The rows of a group lie close to one hidden flat surface of 9 dimensions, which passes through zero. Surfaces can cross.
Some rows, each with its group after it:
[ 13 -16  14   3  -6   9   6 -17  -6   7 -22  12   3  -7  -3  -7 -24  -9
   6   8 -13  -7] | (0)
[ 20  17 -29   7   8  16  21  -1 -35   2   3 -11 -12  -9  -1   0  18 -18
  -6  21  -6 -15] | (1)
[ -9  34 -16  11 -11   1 -17  23  17  -3  -5 -33  25  -2   4  11   2  30
 -33  20  -9  24] | (4)
[  6 -16  11  -8 -16   3  -3   1   0   1 -13  11   2  12  10  -8 -22  -3
   1  -7   1   2] | (2)
[ 26  47 -10  26 -28   4  17  -3 -26   0  -7   6 -23  17 -10  18 -14 -15
  19  -2 -16 -19] | (1)
[ -4 -11 -18   1  32  -5  17 -26   6 -17   1 -34  -7 -19  -8 -20  47   4
   3 -13  10  24] | (3)
[ 11 -27  -9  15  26  -1  -2 -23 -24   2 -19  -3 -10 -14  -1  -6   3 -15
  17   3  -4 -14] | (0)
[-11  18  -5   3  13   0  44 -12 -15   4   2  11  -4   9  14  -7 -10   8
  -5  19  -3  29] | (2)
[ -9 -30   8  -1  -6  -3  -3  -6  -8  10 -34  28  14  -4  -2  17 -18  -4
  11 -17 -13  -7] | (3)
[  5 -34  -8  -9  14   1  -2 -24 -14  -3 -24 -11  -5  -9  12 -21   6 -10
   5 -11   0   4] | (2)
[ 17  29  -7 -11 -19  14   6  11   2  35  13 -15   9   1 -35 -11  -7 -18
   2  25 -28 -26] | (3)
[ -5  36  -8  -4  -9  13  13  16   2   6  27  -1   5 -10   4  15  11   5
 -26  25  -5   0] | (0)
[ 10  -7  14 -42 -23   2  -8  -1   4  15  14   5 -13  20  -8 -30 -14 -25
  20 -22  -1 -21] | (1)
[ 11  21   2  -5 -28   9   0   9  12 -37 -18 -10   4  -9  -4   9   9  20
 -20  -6   1   9] | (3)
[ -3   1  13  -9 -16   9   3  10  13  -2 -12  15  22 -13 -12  14  -7  11
 -15   9 -13  -4] | (0)
[ 29  19 -12   0 -31   8 -28   8 -18  -2 -25 -15  -1  -2 -14   7  -9 -14
   4  -2 -20 -33] | (4)
[-19  -1  22  16  11 -15  -1  -7  21 -15  31  25 -16  -9   0  28  20   7
  15 -24  19  -1] | (4)
[  8  25 -10   7   2   4  19  24 -15   0  29  10 -10  12  -8   5   2  -8
  -1  25   8 -16] | (4)
[  4 -21 -15  -7  21   2  -5   4  -3   5   7 -20   3  -6  -5 -19  19  -8
  -2   9   9  -5] | (3)
[ -5 -24  -4 -22   8  18   8   0 -11  -5 -16   6  17 -24  22  -4   5   5
 -33  17  -2   9] | (0)
[  5 -34   5 -11   6   0 -23   1   5 -12 -14  -1   4 -18 -14  -2  14  -5
   6 -11   3 -21] | (3)
[-17  -4  25 -19 -19  10  23   1  23   5  -1  21  20   7  22  -5 -23  20
 -25   3   0  35] | (1)
[-23  12  12 -13 -14  -6   2 -25  11 -19  14  17 -24  -7  40  22  19  11
  -5 -52  12  25] | (0)
[  8  46 -11  -5  -9  13  58   6 -21  -5   7  15  -4   5 -15   4   1  -2
  -6  27 -12   3] | (1)
[-14  43  22  16 -19 -18  -4  14  25  -6  17  16   0  17 -23  24 -17  18
  16  -3  -5  -1] | (1)
[-27 -12  12  22  20 -21   7 -23  17   1   4   5  -3  10  17   2  -2  18
  13 -20  12  38] | (1)
[ -5 -21 -31  -8  21  17  -3 -15 -15  11  -5 -30   8 -26  40  -7  30  -2
 -35   5   2  18] | (2)
[  6 -39  22  -3  18 -12 -20 -17  21  -1  12  -8 -11   2  -9 -33  -2  -8
  26 -14  18  -4] | (3)
[ -3  -9 -18 -11   5  10  14   1 -13  -3 -18  -5  12  -8   9  -2  11   4
 -20   6  -5  12] | (2)
[  0  19  -5  15  -2  -4   0  -5  -5   0   4   1 -11  -2  -5  18   9  -4
   9  -9  -6  -7] | (4)
[  7  -1  19 -25  -5   6 -20   7  12   8  35   0 -11   2  11 -23 -11 -11
  -4  14  10 -17] | (0)
[ 11 -20  -8   2   7   1  30 -17 -32   0 -15  18 -19  13   4  -8  -4 -21
  23 -15   5  -4] | (4)
[  4  11 -25  -8  -1  13   1  17 -12   5 -14 -12  19 -18 -22  11  14  -3
 -16  20 -19 -15] | (4)
[ -9 -11  -1 -16  33   0  -7   8  18  -9  43 -21  -2 -16   4 -22  33   7
 -20  20  26   6] | (3)
[  2  34   8 -27  -8   9   9  -4  18   0  29 -14  -4 -13  -9 -18  11   3
 -14  19  -7   2] | (3)
[-11 -38  -2 -14  33  -4  -5  -3   2 -13 -11  -1  11 -25 -17  -6  25   2
   1   1   6  -4] | (1)
[ 13  28 -12  21  -2  -5   8 -11  -2   4   3 -20 -13   4 -23  -1  10  -8
  20  -5 -10  -5] | (3)
[ -2 -24  26   5 -10   5  -2 -16  14   0 -13  22   5 -14  12  11 -13   5
  -3 -11  -2   2] | (1)
[-26  30   7 -18  17  -2   5 -11  -8  16  40  28 -11 -27   4  25  11  -6
  -1  18 -15 -17] | (3)
[ -1 -27  -6 -25  -3   0   2  35   7 -14 -13   0  20  13 -24 -11   7   2
  -3  -8  13  -4] | (2)
[ -6  22 -21  12  42 -18  10  13 -13 -18  12 -20  -2   7 -24 -12  14  11
   8  36  10   7] | (1)
[-33  21  -2  19  22 -10  23   8  21   5  19   0  18  -7  -8  21  14  27
 -14  17   0  30] | (4)
[-10  -7 -12  -7  17  -3  27 -13   0 -14 -21 -12   9  -4  -8 -13  14  12
  -3  -2  -2  29] | (2)
[-11  -9  -2  12   4  -4   3  -3   2   3  -3   6   1   3  13  10   5   4
  -1 -15   6  13] | (2)
[ -9 -37   7  -3  30  -9   3 -13   2   3   6   4  -5  -1   1 -20   4  -5
  14  -4  14   6] | (4)
[ 29  -4 -10 -16 -22   3 -28  16  -8  -3 -14 -22  -4  15 -21 -18  -5 -20
  14 -10  -2 -31] | (0)
[-12  -4  19 -33 -11  13  11 -16  12  19  19  20  -2 -18  14   0   2  -7
 -12  -7  -9  -1] | (4)
[ 10  15  -1  -2 -21  -1  -8   2   2  -3  -3  -5  -7   3 -15   7   6  -8
  11 -19  -6 -15] | (0)
[ -3   5   9 -23  20  -1  33 -22   5  -1  12 -11  -3   7   2 -50 -11   8
  -1  29   4  34] | (2)
[-11 -16  13 -21   8   4  19 -25   4  23  19   2  -9  10  36 -35 -15  -5
  -5   1   7  31] | (4)
[  4  26 -30  24  13  -2   0   6 -16  12  25 -25 -13   7   9   4  20  -8
  -3   9   5   1] | (2)
[-32 -28  24 -10   9  -3  22  25  17  11  23  47  17  17  15   9 -15  13
 -12   6  20  16] | (2)
[  6  10 -19 -16 -10  10  -6  11 -10  -8  -2 -13   1  -8   2   4  19  -4
 -15  -5   0  -9] | (0)
[  0 -12   4 -11  -2  -8 -11 -12   7  -4   3  -6 -13   2   0  -8  10  -8
  17 -33   9  -2] | (0)
[ 37  -9  44   3 -17  14  -5  -3  -2 -15 -12  24  -5   2   6 -27 -59  -3
  -1  47  -1 -19] | (1)

New rows. What belongs after each?
[ -1 -48   8 -19  12  10 -28   4 -10 -23 -36  18  19 -40   3  12   3   3
 -18   9  -3 -23] | (0)
[  7 -42  12 -30   4   0   0  -9  20  19   4 -15   3  13 -14 -50  -6 -15
  16 -12   8   2] | (0)
[-11  19   2  -5   5   9  18  16  10   5  27   5  12  -7   4   4   5  12
 -26  32   2  12] | (1)
[-22   4  34  -8  17   4  24 -24   7  11  21  39   2 -25  16   7 -17   9
 -11  30 -10  10] | (2)
[ -1   2   8 -15 -14   2  17 -16   3  19  18  12 -17  12   5  -8  -3 -17
  15 -25  -1   0] | (1)
[ 20  18   6 -22 -32  16   4   9   4  10   0 -11   4  13  -4 -26 -24  -5
 -11  16 -11  -3] | (3)
[-11 -49  15   5  22   0 -14 -22  14   4  -1  10   3 -29  11   6  16  -2
  -1 -17   8  -2] | (1)
[  3  -6 -11 -20   3  11  -8  -3  -6   1   9  -7  -4 -20   6   0  24 -12
 -12  -4   0 -14] | (4)
[ -1 -29  15 -15   6   3 -37  28  19 -12  14   8  13 -19 -13   6  12   2
 -11  11  14 -29] | (3)
[ 16  15  -5  12 -22  -6  -7 -10   1  -8 -23 -22  -8  17  -5  -8  -7   2
  14 -22  -6   8] | (2)
[-25   8   5  -8  15   1  14 -14  14  33  12   6  19 -27 -23  11   8   2
  -2  13 -29   1] | (4)
[ 11  46   6  31 -20 -11 -12  11   6  -6  24  -3 -20  27   5  11 -16   6
  10   3   7  -2] | (4)
[ -6   3 -25 -14  40  -2  53  -6 -28 -14  -6  -5   1  -1 -20 -26  17   2
   2  29   0  20] | (2)
[ -3 -14  23  -9  -6  -1 -15  12  32 -23   2   4  11  -9  -7   0   5  17
  -9  -5  13   2] | (3)
[  8  -7  18 -26 -18   7  14 -17   1  17  14  23 -18  -3 -12  -5   1 -27
  21 -25  -6 -25] | (1)
[ 20  36 -14  -7 -26  14 -16  -7 -21   7  18  -2 -27 -22   2  28  26 -28
   1 -17 -15 -44] | (4)
[  1  20 -10   2   3   2   0   8   0  16  13 -20   6  12   4 -17 -10   2
  -9  27  -2  11] | (4)
[  9 -18  24 -24 -12  15   1  -8  12  11  -2  12   7 -13  -3 -16 -16  -7
  -7   9  -9 -11] | (0)
[ -4 -23 -10   8  29  -3  35  22 -17 -15 -10  17  12  10 -21  -2   4   4
   5  21  16   4] | (4)
[ -4 -11  11 -22 -19  10  -3 -24   5   7 -14  13   0 -23   9   9   4  -8
  -4 -27 -16  -5] | (4)
[  2   7 -20   6   8   4  28   3 -23  -4   2   1  -7  12  12  -1   8  -3
  -5   5   9  13] | (4)
[  3  -1  -4  10 -15  -1   8  -3   0  -7 -36   2  10  -2 -22  18   1   3
  10 -23 -14   0] | (0)
[ 15  38 -33  -5  -8  16   4  33 -21  -6   4 -16   8 -10 -20  15  21  -4
 -22  32 -12 -24] | (1)
[ -8  -3  14   5  24 -11   2   8  12  10  33   6  -1   8 -14 -12  -5   0
  11  23  12  -4] | (4)
[ -7  -7  -6  27   8   0  -7  -1   2  -9 -19   0  12 -23   5  32  15  14
 -14  -2  -5   4] | (1)
[-24 -21 -13 -20  10  -5  -3  11   9 -16 -30 -10  28  -8  -8   4  18  22
 -14 -14   0  22] | (1)
[-19  14  -3 -11  -9 -12   4  18  10 -24 -29   5  20   6 -30  14   1  24
   2 -11  -9  12] | (1)
[-16  23 -24   8  -2   9  32  11 -16  14  -5   5  16   7  18  20   0  11
 -25  16 -10  26] | (3)
[-27  10  -5  13  22 -12 -17 -13  26  11  14 -30  12 -15   7   2  19  21
 -12   3  -4  29] | (4)
[ 21 -29 -19  16  -2   3 -25  28 -21 -12 -26  -9   6  16   8   1  -5  -8
  -4  -3  16 -16] | (3)
[ -3 -24  14  -7  21  -7  14  -8   1  12  20   6  -8  22  13 -38 -19  -4
  11  13  18  15] | (4)
[ 14   3 -14 -28  13  16   3   1 -22  19  54 -11 -28  -2  25 -29  20 -32
 -10  19  18 -20] | (4)
[  0 -19  29   8  -3  -7 -10 -27  15  14  16  23 -20 -11  -3  13   1 -17
  28 -33   1 -21] | (1)
[ -7   0  -7  17 -20   8 -16  16   0   8  -9  11  12  -8  18  44   5   3
 -19 -16  -4  -9] | (2)
[-13 -15  -2  19  10  16  14 -10   5   5  -4  11  16 -39  18  37  27  10
 -30   2  -5  10] | (1)
[ 17  10 -12 -38 -23  16 -26   9 -10  -6  17 -17 -17  -7  13  -9  21 -20
 -12 -14   6 -27] | (0)
[  0 -27   1 -21  22   2 -13  10   5   3  19  -7   4 -10  -4 -22  11  -7
  -7  19  12 -12] | (4)
[ -7 -26   6  -6  27  -9 -26  -6   2 -24  13   2 -12 -22   8   3  27   1
   0  -7  23 -10] | (3)
[ -3  27  15  29   8 -11  19 -12   9  23  36   6 -17  20   0  -8 -18  -1
  20  15   2  11] | (0)
[-23 -25  12  -6  29  -3   7 -14   6  -2   2  22   9 -31  -7  14  17   5
   0   1  -1  -1] | (2)
[ -3  -3  29 -20  -7  -5  -1   4  19   0  16  14  -1  14  -8 -22 -24   3
  10   8   6   1] | (1)
[ 23 -27  36   9  17  -6 -20 -16   2  -8   8  12 -18  -2  -4 -29 -29 -14
  24  25  12 -24] | (1)
[-34  15 -12  25  15  -6  28  25   5   5  20  20  15   4   3  43  21  19
 -15  -1  10  21] | (2)
[  1 -18  -2 -18  -6   8 -10  -1  -9  -3 -28  12  12 -20  -9  11   2  -6
  -3  -8 -14 -20] | (3)
[ 14  -9  -2   6 -14  -6 -17  21  -4  -3  -4   3  -6  24 -13   2  -9 -12
  19 -17  10 -22] | (2)
[ 14  11  13 -43 -15  -5  11  13  -5 -16  -5  11  -6  27 -40 -36 -26  -9
  28   7  -4 -18] | (1)
[ -5  32  -3  11 -20  -8  12  23  19   5   7  -7  10  27 -24   7  -6  13
   6  -5  -3  12] | (0)
[ -9 -19   0   2  -2   2   6  10 -13   8 -13  19  11  16  29   5 -25   3
 -11   3   5  11] | (3)
[-18   0 -18  18  25  -6  11   0  -9  15   5   6   7  -9 -10  25  20  -1
   4   2  -7  -2] | (3)
[ -4  16  -8  -1  40 -12  18 -15   0  -5  27 -21 -15  -8 -24 -27  22  -1
  16  24   4   5] | (2)
[ 19  23 -45   1  -7  15 -10  20 -30   6  -3 -32   0  -3   2   7  23 -14
 -17  10  -7 -18] | (1)
[  3  -4   9  -3   9  -6 -15 -14  -3   2  23   0 -24   3  20 -14  -1 -11
  10  -5  13  -6] | (0)
[-20  25  -8   6   6  -6  21   5   7   3  25  -7  -2  18  19   2   9  16
 -11   1  13  36] | (0)
[ 14  14   7  -5 -22   4 -12   6   2 -12  -5   1  -4   2  -4   3  -9   0
   0  -1  -4 -12] | (3)
[ -4  -2   2 -10   1   7  14   2  11  18   6  -6  14   3  -6 -17  -5   0
  -8  12  -5  10] | (3)
[  3 -23 -13   1  22  -6 -10 -21 -12   5 -12 -17  -6 -12  -5 -11  15 -14
  16 -11  -3  -7] | (4)
[  6 -23  -1   6  24 -12 -22 -15   1   6   8 -26 -13  13  12 -37  -6  -6
  14   0  15   9] | (4)
[-20  27 -31  17   3   3  57 -19 -10   7 -31 -10  16  -4  -5  20  19  16
 -10  -9 -24  46] | (3)
[ -9 -21  10   6  17   6   1 -19 -16  21  12  28  -9 -14  37  11 -10 -12
  -6   9   1  -4] | (2)
[  2  22   5  28  -9  -9  -7   7   1  16  30   6 -18  28  14  10 -16  -5
  13  -4  11  -3] | (2)
[ -7   4  -5  24  12  -2  29  -9  -5   7 -13   3   9   8   1   2 -12   9
   0  14  -8  25] | (0)
[  5  18  -2 -10 -28   6  -7  19   1  -7 -16   1  12   5 -11  10  -9   6
  -8  -1 -11  -8] | (1)
[  7 -15   9   8  -8  -1 -14  -3  -8   7  -4  17  -9   7  11   8 -16 -12
  11 -13   2 -15] | (2)
[  8   3 -10  -8   5  -2   1 -33 -32 -12 -14  -3 -28  -5  22  -9   3 -12
  11 -15  -2   1] | (3)
[  2   2  14 -22 -28  11 -25  -4  18   7 -13  -3  12 -17   0   3 -11   3
 -12  -7 -20 -10] | (4)
